There are 3 ways to turn a row about zero (a turn may also mirror it). The second row of each pair is the first, turned, with some noise. The first 27 pairs use one turn. New pairs use 2 turns, one after the other, and a turn may come again.
In the rows, 128 means zero.
Some pairs, each with its turns in order after it:
[135 160 164 122 102 180  97 145]
[174  61 127 144 142 129 157 123] : noru

[176 150  84 144  96  97 155 158]
[121  70  97 129 129  78 159 151] : nif

[140 105  94 151 170 147 168 123]
[ 73 157 121 100 138 131 113  97] : fafim

[138  96  93 167 140  96 105 150]
[105 131 138 137  94 154  73 153] : noru

[ 87 123 140  96  95  83 152 126]
[ 86 172 132 113 129  74 133 114] : nif

[ 95  79 133 172 105 149  93 147]
[165 186 104 155 105 146 139 153] : nif

[ 96 155 129 118 103 116 134 150]
[160 138 160 132 138  94 118 120] : noru

[172 107 117 162  97 122 146 152]
[146 105  99 122 107 120 181 156] : nif

[118 161 175 162 142 145 170 107]
[ 97 119 157 160 185 112 136 115] : fafim

[ 99 110 102 163  89  89 123 124]
[111 148 192 137 111 133 110 145] : noru

[ 82 112 108  82 102 170 176 147]
[170 146 155  64 182 144 136 110] : noru

[166 140 175 122 104 169 164  79]
[109 117 130  55 167 174 150 139] : nif

[177 172 114 115  99 108 147 135]
[121 118  94 186 122 166 110 127] : fafim

[143 172  99  94 117 160 121 110]
[141 118 135 153 124 149  61 141] : fafim

[107 175 151  94 111 118 175 159]
[127 131 155  82 167  65 121 117] : nif

[ 93 100 127 142 116 115 140 167]
[122 125 102  91 140 120 171 148] : fafim

[ 94  82 144 131 167  79 153 141]
[ 89 168 131 116 118 121  89  74] : noru

[134 124 116  96 130 135 159 135]
[111 101 118 121 115 135 104 128] : fafim

[143 172 159 175 135 127 114 173]
[146  82 120 185 134 111  82 119] : noru

[174 166 151  97  79 133 114 120]
[157 101 139 190 118 171 115 133] : fafim

[105 173 125 104 104 124  92 121]
[118 136 104 120 145 110  66 123] : nif

[113  92 178 143  91 156 144 141]
[108  81 173 118 154 145 139  85] : noru

[105 107 103  79 165 157 154  81]
[ 89 117 163  98  90  98  70 127] : fafim

[ 87 128 147  86  96  79  85  97]
[ 78 174 102 121 108 111  81  93] : nif

[156 136  87 174 166 178 100 116]
[166  84 124 174 141 183 117 156] : nif

[155 161  90 143 177 175 155 124]
[ 93 157 127 132 162 143  64  92] : fafim

[139 134 103 174 118 157 139 176]
[137  97 143 138 164 155  79 151] : noru

New pairs, each followed by its turns in order:
[ 98 126 145 175 141 160 141 170]
[113 133 102 176 140 145 120  66] : nif fafim

[162 175 147 135 161 171 150  80]
[114 180 109 140 177 168  78 150] : noru noru

[ 88 153  82 130 170 168 138  87]
[207 120 110 139 129  76 127 134] : fafim fafim

[121 179  99  93 152  76  83 120]
[142 145  73 187 126 177 140 153] : noru fafim

[125  97 162 134 103 101 160 127]
[130 112 147 128 115  72 146 148] : noru fafim

[ 79 147 145 119 161 123 143  84]
[124 159 119 178 173 109 148 151] : noru noru

[ 85 110 134 172 155 108  93 127]
[121 126 121 185 149 141 145 178] : nif noru

[ 97  78 156  88  78  81 127 119]
[134  98 110 168 131 104  97 208] : nif fafim

[ 84  96 106  99 173 158 146 113]
[105  93 150 109 173 151  87 150] : noru nif

[167 165  85 178 145 161 126 151]
[144  95 110 140 115 184  64 144] : noru noru

[152  87 162 153 150  97 154  96]
[117 148 144 119 196 140 167 120] : nif noru

[147 177  88 144 115  82 149 140]
[169 109 101 153 104  82 120  78] : noru nif

[142 107  83 145 137  79  84 126]
[110 133 191 144 130 153 115 164] : nif noru

[101  95 109 155 179 180 101 114]
[122 142 183 117 166 169  82 123] : noru fafim

[133 114  80 172 175 124 100 165]
[ 71  92 153 158 141 152 107 162] : nif noru

[ 99 123 126 162 109 103 114 156]
[115  88 101 151 148 108 143 126] : nif nif

[155  78 103 147 121  95 161 131]
[ 92 109 137 114 143 136  98 190] : fafim fafim

[123 166 153 172 140 123  78  98]
[ 90 113 175 163 160 149 105 149] : noru noru

[ 93 162 140 178 105 157 163 137]
[143  63 170 156 129 125 134  94] : nif nif

[134 108 104  95 163 163 173  90]
[137  98 141 135 146 139 122  49] : nif noru

[124 160  92 106 180 101  94 116]
[137 153  92 163 140 175 106 158] : noru fafim

[116 160 159 150 156 159 163 153]
[116 190 138 130 124 104 116  92] : noru fafim

[111 107 101 153 173 144 131 138]
[119 143 142 141 168 147 160 100] : nif fafim

[ 96 179  96  92 107 179 101 110]
[191 119 104 118  71 143  93 106] : fafim nif

[133 142 135 138 105 104  81 163]
[108 112  96 118 151 130 105 171] : fafim noru

[ 86 145 136 105 179 163 149 143]
[158 123 122  97 122 165 124  68] : nif nif

[174 132 148  87 178 178 138  91]
[130 189 113  84 172 163 112 169] : noru noru

[ 98  81  80 165  92 155 120 110]
[167 108 140 151 171 132  66 144] : nif noru

[136 151 138 180 146 125 108 164]
[105 168 134 147 103 159 126  95] : nif fafim

[118 137 123 147 115 114  94 176]
[109  88  89 141 108 123 137 130] : nif nif

[156 180 148  87 173  86 144 115]
[ 90 159 140 120  83 146 182  86] : nif noru

[173 165 139 121 115 141 171  87]
[166 175 102 156 151 165 138 125] : fafim nif

[114 163 156 119 150 135  86 160]
[ 80 109 133 133 117 138 141 184] : noru noru

[ 78 141 171 178 154 117 178  79]
[103 117  96 131 157  36 173 132] : fafim fafim

[180 162 114 163 162 124  80 103]
[121 168  99  92 167 175 147 160] : noru fafim

[173 130  96 148 123 115 114 172]
[ 84 115 154  96 123 135  94 161] : nif noru

[143 178 141 108 164 164  83 176]
[ 98 120  68 135  77 157 149 170] : fafim noru

